There are 9 hidden switches. A switch that is on adds its own fixed numbers to the row, and there is some noise. The rows also spread widely along 14 directions, which tell nothing about the answers.
In the rows, 128 means zero.
Some rows, each with its switches (1 for on, 0 for off) after it:
[118  93 173  59  90 144 181 126 145 139 145 110 113 157  98 144 156 122
 137 138 122 113  98 119 135] | 0 0 0 0 0 0 0 1 1
[155 145 130 129 144 110 188 125 200  81 161 104 179 160  78 103 119 115
 140  60  95 128 141 137 150] | 0 1 1 1 0 1 1 0 1
[128 126  81 126 160 159 109  88 129 106 110  96 122  94 129 137 130  78
 115 136 194  87 141 142 125] | 1 0 0 1 0 1 0 0 0
[119 127 133  95 105 106 150 134 159 123 104 108 122 184 119 116 152 159
 163  94 106 123 144 114 132] | 0 0 1 1 0 0 0 0 1
[ 57 134 119 130 100  73 118 124 178 108  97 105 117 139 109 148 117 147
 125  78 104  51 137 113 147] | 1 0 0 1 0 0 1 0 0
[135 194 150 118 175 136 160 136 119 128 127  73  94  83  94 109 163 149
  91 161 151 125 117 204 110] | 0 1 0 1 0 1 1 0 1
[118 194 132  84 125 132 122 141 145 150 103  99  74 161 164 120 128 205
  93 128 160 175 170 152 106] | 0 1 0 0 1 0 1 0 1
[100 123 129 105 101 154 132 138 102 106 134 123 138 117 121 146 149 134
 130 143 125 105 105 113 136] | 0 0 0 1 1 1 0 0 0
[149 160 138 158 113 109 115 121 127  57 146 163 235  75 115 145  90 126
 131 116  73 165 111 103 108] | 1 0 0 0 0 1 0 0 1
[ 75  56  68 128  81  90  86 161  59 139 145 182 165 152 146 124  93 144
 131 137  84 149 115  99 124] | 0 0 0 1 0 1 1 0 0
[103  82  86 203 178  71 121 100 149 135 134 170 141 122 171 120 103  51
 138 123 131  92 158 138 147] | 0 0 1 1 0 1 0 0 0
[135 113 133 161 175 108 137 197 139 151 149 123 152 208 152 124 130 181
 119 117  92 134 142 146 170] | 0 0 1 1 0 1 1 1 1
[142  91 107 136 142  89 183 145 198 147 185 131 163 165 122 101  99 110
  84  88 133 116 105 128 165] | 0 1 0 1 1 0 0 1 1
[145 145  89 147 135  48 168  89 132 150 121 128 115 116 148  28 159  62
 106 129 158 153  89 143 104] | 0 1 1 0 0 1 1 0 1
[135 158 105 156 151  76 160 143 165 120 146 129 151  97  86 105 110 154
  93  97 110 129 109 168 125] | 1 0 0 1 1 1 1 0 1
[ 94 126 144 151 122 141 132 122  91  91 126 154  96 133 125 149 164 112
 174 145  80 131 121 155 128] | 1 0 0 1 1 1 1 0 1
[ 87 110 167  77  95 127 160 148 128 120 144 104 151 148  98 137 147 152
 133 134 104 101 109 118 140] | 0 1 0 1 0 1 1 0 1
[ 94  59 107 102 124 156 121 135 150  96 106  70 158 136  70 176 131 134
 148 108 128  41 121 127 159] | 0 1 0 0 1 1 0 1 0
[138 160 106 128 128  93 125  96 203 130  94 152 113  75 140 161 109 154
  88 109 152 122 118 156 111] | 0 0 0 1 1 0 1 1 0
[123  64 134  98 109 107 160 122 131 149  94 157 150 122 135 129 167 141
 165 150 135 111  81 119 117] | 0 0 1 0 0 1 1 1 1
[146 125 120 165 140  93 109 131 155 115 106 158 149 143 146 143 132 134
 132 110 105 118 109 130 148] | 1 0 1 0 0 1 1 0 1
[120 206 162 144 106 125 127  90 131  91 139 198  90  85 177 153 123 103
 119 142 102 172 126 136 104] | 0 0 0 1 0 0 1 0 0
[105 122 157 106 139 123 167 119 167 150 101 133  76 104 142 140 149 145
 118 143 167  97 121 154 128] | 1 1 0 0 0 0 1 0 0
[ 89 128 117 147 135 121 124 142 173 116 122 171 113 105 142 170  88 174
 105 104 134 101 143 147 143] | 1 1 0 0 1 0 1 0 0
[113 147 121  76 122  95 181 102 196 132 102  99 145  84  94 116 111 172
 122 107 156 130 166 147  85] | 0 0 0 1 1 1 1 0 0
[101  89  84 106 114 104 141  96 165 112 121 174 122 109 105 139  77 129
 161  92 126 142 174 150  97] | 0 1 0 1 0 0 0 0 1
[139 190 100 170 151 116 147  99 153  75 114 126  80 103  95 104 154  97
 145  86 108 123 124 190 118] | 0 1 0 1 1 1 0 0 1
[208 128  88 121 160 128 139 156 134 138 113  93 141 163 133  78 141 164
 116 119 149 203 118 153 119] | 1 1 0 1 0 0 0 0 0
[108 135 119 121 114 178 145 153  62  89 198 198 131  98 119 138  92 136
 113 143 113 180 116 148 104] | 1 0 0 0 0 1 1 1 1

New rows. What belongs after each?
[ 94 157 125 101  80  94 151  53 158  86 116 149 106  93 108 128 126  66
 161 100 114 120 144 125  88] | 0 0 0 1 0 1 0 0 1
[ 64 156 128 114 132 123 107 108 153  94  96  80 122 133 131 156 106 152
 144 115 120 113 214 144 115] | 0 1 0 1 1 1 1 0 0
[125 140 142 163 134 106 122  67 171 111 119 184  99  94 176 171 124  60
 135 138 120 124 142 145 129] | 0 0 0 1 1 1 0 0 0
[ 83 154 132 114  81  96 112 103 114 139 140 177 112 120 193 135 122 102
  98 152 135 143 124 100 113] | 0 0 0 1 1 1 0 0 1
[100 135 103 117 148 109 137 159 139 149 149 110 123 117 116 122  93 172
  72 120 154 115 138 160 124] | 0 1 0 1 0 0 0 1 1
[103 131 153  95  87 137 144 128 123 111 118 148 124 155 161 123 151 136
 145 131 129 137 117  99 122] | 1 1 0 0 0 1 1 0 1
[123 154 165 116 120 116 110 111 150  99 117  96 166 168 170 149 130 119
 145 127 102 139 176  88 137] | 0 0 1 1 0 1 0 0 0
[137 172 108 154 160 111 146  94 126 126 147 146 112  96 175  81 118  67
  98 144 167 167 151 153 102] | 0 1 0 1 0 1 0 0 0
[135 137  74 144 124 129 108 149 101 145 166 173  78 146 169 102 115 107
  63 123 158 145  89 133 148] | 0 1 0 0 0 0 0 0 0
[109 179 102 137 130 144 141 153  81  92 162  97 127 132 106  79 126 118
 104 109 127 135 127 129 121] | 1 0 0 0 0 1 0 0 0
[117  61 115 116 136  81 152 140 184 158 127 137 147 115  93 156  81 158
 123 113 116 112 141 153 126] | 0 0 0 0 0 0 0 1 0
[ 90 172 137 120 138  89 140 166 125 122 149  47 127 151  89  99 114 170
  90 108 102 120 146 151 127] | 0 1 1 0 0 0 0 1 1
[148  93 134 142 146 130 155 151 142 158 150 213  95 104 152 155 126 137
  99 149 145 123  70 168 145] | 0 1 0 0 0 0 0 1 1
[ 93 139 132 194 160 118 150 141 143 114 165 210 126 119 201 130  97 124
 118 125 126 140 147 138 136] | 1 1 0 1 1 0 0 1 1
[ 93  77  97 143 142 126 143 162  78 144 160 168 135 130 116 112 117 132
 129 143 117 123 115 151 130] | 0 0 0 0 0 1 1 0 1
[126  72  64 146 128 112 141 135  76 134 123 153 100 138 110  79 145 105
 158 125 117 156  92 153 113] | 1 0 0 0 0 0 1 0 0
[108 111  64 191 134  76  58 171  63 134 123 122 160 203 167  87 129 127
 124 123  78 141 125 111 147] | 0 0 0 1 0 1 0 0 1
[108 150 143  99  98 105  88 112 116  85 113  67 132 112  98 162 130 127
 120 132  98 118 130 129 123] | 1 1 1 1 0 1 0 0 0
[ 76  52  69 155 143 118  65 147 109 116 119 106  87 164  91 184 115 133
 137 113  91  66 138 173 181] | 0 1 1 1 1 0 1 0 0
[ 56 192 156 157 119 117 124 159  86 124 113 129  81 133 163 115 181 144
 107 145 114  72  87 132 137] | 0 0 0 0 0 1 1 1 1
[103 113 133 107 135 142 177 118 130 105 165 143 150 104 112 128  90 121
 144 127 124 153 165 135 102] | 0 0 1 0 0 0 1 1 0
[ 73  96 153 109 105 109 182 116 187 119 142 171 131 127 111 155 101 120
 154  97 105  88 154 120 133] | 0 0 0 0 0 1 1 0 0
[136  70  66 116 143 134 137 149 133 129 150 137 152 122  92 134  97 154
 114 111 144 135 123 165 127] | 0 1 0 1 1 1 0 1 1
[ 94 151 134 130 108 114 135 107 140  69 196 142 167  92 103 154  57  83
 101 101  99 126 157 111 128] | 1 0 1 0 0 1 0 0 0
[126 105 123 145 133  85 139  77 134 117  97 132 125 100 138 110 158  60
 156 144 126 119 111 142 117] | 0 1 1 0 0 1 1 0 0
[105 135  97  79 156 182 206 118 138 130 161 111  76 134 113  76 121 110
 116 112 211 125 177 164 110] | 0 1 0 0 0 1 1 0 0
[133 145 131  95  84 135 111 104 107  88 198 163 128 103  90 171  79  89
 101 131  83 183 118 140 115] | 0 0 0 1 0 0 0 0 1
[105 135 112  90  80 124  98 122  99  90 108  72 135 155 102 135 126 146
 143 117  87 166 143 124 101] | 1 0 0 0 1 1 1 1 0
[151 107  85 173 163  72  80 145 113 145 115 128 159 120 121 128 107 143
 111 141  92 156 120 165 123] | 0 0 0 1 0 0 0 0 1
[127 169 123 119 135 144 120 129 133 111 106 120  70 157 147 133 156 147
 130 114 144 118 138 148 140] | 0 1 1 1 0 0 0 0 1
[123 134 134  93  90 131 175  91 102  74 158 142 154  65  86 103 135  78
 139 130 129 144  87 120  94] | 1 1 1 0 0 1 0 0 1
[103  55 114 125 131 135 105  87 155 123 121 145 112 144 139 195 124  70
 148 138 134  80 144 140 150] | 0 0 0 1 1 1 0 1 1
[ 99  95 128 149 116 108 122 176 114 123  87 165 147 112 128 157 143 204
 159 131  88 106 100 128 131] | 1 0 0 0 1 1 0 0 0
[158 152 129  66  82 129 178 118 183 136 130 186 152 123 172 108 119 167
 107 110 177 179 114  93 101] | 0 1 0 0 1 1 0 0 1
[144 107 128  83 121 171 158 147 130 132 139 163  69 139 105 154 135 168
 127 127 135 153 103 179 124] | 0 1 0 0 0 0 1 1 1
[140 159 154 140 131 134  93 133 100 105 110 111 144 145 161 141 154 138
 132 159  99 164 123 131 127] | 0 1 0 0 1 1 0 0 1
[157 155 105 153 142  55 161  89 209 132  83 169 111 111 168  87 140 126
 128  89 157 142 117 145 111] | 1 1 1 1 0 0 1 0 1
[107 114 147 121 104 109 143 149 107 125 121 137 125 139 107 131 161 143
 143 136  83 118  81 139 128] | 0 0 0 0 0 1 1 1 1
[145 181 111 143 166 134 141 126 152 139 150 143  75 150 163 110 128 105
  87 109 174 122 147 154 144] | 0 0 1 0 0 1 0 0 1
[ 91 160 190  86 116 187  84 118 131  76 134 108 115 111 115 241 116 145
 120 151 110  88 161 144 145] | 0 1 0 1 0 1 0 0 1
[180 125 104 129 161 136 124 119 195 101 128 167 154 127 111 177  87 158
 135  91 122 150 163 164 135] | 0 0 1 1 0 1 1 0 1
[142 111 151 123 140 143 131 131 176 103 168 107 181 181 131 168 114 104
 120 110 108 103 143 102 186] | 0 0 1 1 0 1 1 0 0
[169 197 165  95 113 105 200 115 172 111 123  91 103 151 122  75 186 125
 132 102 117 166 107 141 119] | 0 1 1 1 0 1 1 0 0
[127 105 128 132 172 103 158 139 156 140 132  50 103 168  98 101 143 108
 117 113 138  94 139 158 161] | 1 1 1 0 0 0 0 0 0
[140 147  62 148 138 103 161 184 119 158 173 160 105 123 112  67 103 155
  61  95 144 140  83 153 135] | 0 0 0 0 0 0 0 0 0
[198 216 135 134 134 164 166 152 133  66 138 156 150  64  67 126 153 176
 116 104 101 154  54 168 113] | 0 0 0 0 0 1 1 0 1
[122 179 104 151 129 100 123 136 111 109 144 119 130 109 125  99 102 130
  95 114 105 165 128 143 103] | 0 0 0 0 0 0 0 1 0
[100 122 129 114 105 132 111 138 153  94 105 128 122 138 105 174 116 174
 143 103  88 115 135 136 142] | 0 1 0 0 1 0 1 0 0
[104 167 150 155 129 114 106 111 182  87 121 116 133 167 145 166 115 117
 126  94  94 104 166 121 157] | 1 0 0 0 1 1 1 0 1
[ 79 114 123  97  87  84 146 126 143 158 126 152  90 136 137 125 121 125
 116 120 132 103 127 120 122] | 0 0 0 0 0 1 0 0 0
[ 94 125  71 125 106  90  75 135 124 115 109 128 132 135 128 134  87 162
 111  98 122 129 145 126 116] | 1 1 0 1 0 0 0 0 1
[ 98  98 110 106 140 174 159 122 128 124 133 133 147 133 156 108 132 109
 130 133 205  90 139 102 131] | 1 1 0 0 0 1 0 0 1
[166 152 100  90  82 162 148  73 120  71 173 170 133  93  96 130 123  66
 124 117 125 185  92 134 103] | 0 0 0 1 1 1 1 0 1
[157 162 126 183 190  84 150  87 182 164  93 156  97  83 202 106 163  73
  96 151 189  95 110 158 129] | 0 0 0 1 0 1 0 0 0
[152 151  85 156 152  83 159 144 196 124 113 169 162 108 126  97  85 188
 119  73 127 164 142 151 107] | 0 1 0 0 1 0 0 0 1
[ 95 103  88 120 136 114 176 195  85 165 171 145 116 164 117  58 108 178
 114 117 136 160 133 143 116] | 1 0 0 0 0 0 0 0 1
[132 112 119 122 143 116 103 123 133 149 108 139 155 126 186 138 108 141
 114 156 161 155 152 131 107] | 0 1 0 0 0 1 0 1 1
[ 86  86 115  68 106 145 108 112 112 150 127 168  91  83 115 196 101 155
 111 167 157 115 128 158 107] | 0 0 0 1 0 0 1 0 1
[107  92 133 149 151  96 101 163  81 143 141 116 169  90 105 161 121 150
 101 181  92 110  95 163 128] | 0 0 0 1 0 1 0 1 1
[145 133 136 138 169  96 125 105 165 156 103  97 134 149 174 109 141 102
 106 150 159 135 149 149 130] | 0 1 0 0 0 1 1 0 1
[121 152 146 155 148 102 126 129 107 114 144 139 141 117 160 122 126 125
 121 153 102 167 137 155 114] | 0 1 1 1 0 1 1 1 1
[202 147  81 109 175 178 159 117 133 122 162  89 113 114 100 101 127  98
  87 124 185 166 118 177 117] | 0 0 0 1 0 0 0 1 0
[131 159 127 166 174 113 121 107  92 118 111  79 120 101 117 103 164  88
 131 167 118 135 126 176 111] | 0 0 0 0 1 1 0 0 1
[ 86  93  59 149 155  91  64 112 127 148 123 101 117 181 144 128  86  89
 103 115 142 100 187 142 145] | 0 0 0 0 0 1 1 0 1
[103  81 117 168 116  70 122 139  65 162 118 211  67 125 168 118 156 122
 148 169  91 158  76 154 119] | 1 0 1 0 1 0 0 0 1
[ 60  84 143  90  95 121 121 131 114 126 140 131 154 130 139 157 102 142
 123 148 132 104 140  97 129] | 1 1 0 1 0 0 0 0 1
[ 98  91  95 148 154  91 188 123 144 135  96 148 156 101 125  77 149 133
 167 116 149  90 120 138 103] | 0 0 1 0 0 1 1 1 1
[159 171 113 146 124 115  80 103 151  97  98 131 108 134 152 160 115 128
 121 109 108 170 150 144 121] | 1 0 0 0 1 1 0 0 0
[148 133 190 107 134 115 159 129 180 115 145  78 166 134  94 160 134 126
 122 130  86 120 123 129 150] | 0 0 0 1 0 0 0 0 0
[ 98  83 102 108 132 165 140  99  88 139 172 123  72 151 149 109 135  43
 110 164 171 135 129 140 142] | 0 1 0 0 1 0 1 0 0
[122  93 117 109  93 118 167 125 112 114 152 175 165 143 122  96 119 108
 167 118 100 168 122 105 105] | 0 0 0 0 0 1 0 0 1
[123 160 134 107 108 132 197 147 113  91 204 137 154  85  70  89  98 124
  99 111 104 168 101 135 108] | 0 1 0 0 0 0 0 0 0
[123 109 130 141 125 149 101 117  96 109 110 132 108 162 152 147 162  88
 159 149 102 124 122 130 146] | 0 0 0 0 0 1 1 0 0
[102  80  77 154 180 131 126 114 127 125 134 111 124 143 109 122 116  82
 145 121 140  88 162 159 142] | 0 0 0 1 0 0 0 0 1
[ 89 153 121  85  90 106 133 136 122 136  97 101  70 133  99 123 151 172
 119 116 132 112 119 146 109] | 1 0 0 0 1 1 0 0 1
[112 106  94 106 106  91 131 122 124 141 109  99 167 113 105 100 136 129
 114 132 142 109  97 113 115] | 0 0 0 0 1 1 0 0 1
[111 164 151 103 129 132 173 116 178  75 113  86 146 111  83 137 139 167
 148  95 121 109 143 139 122] | 1 1 1 1 1 0 1 0 1
[149 207 117 127 120 113 120 107 185  94 127 131 147 152 171 113 121 125
  95  83 146 142 143 107 136] | 0 1 1 1 0 1 1 0 1
[149 170 102 159 149 115 119 136 112  92 148 129 167 134 154  91 113 122
 116 117 112 184 145 134 121] | 0 1 1 1 0 1 1 0 0
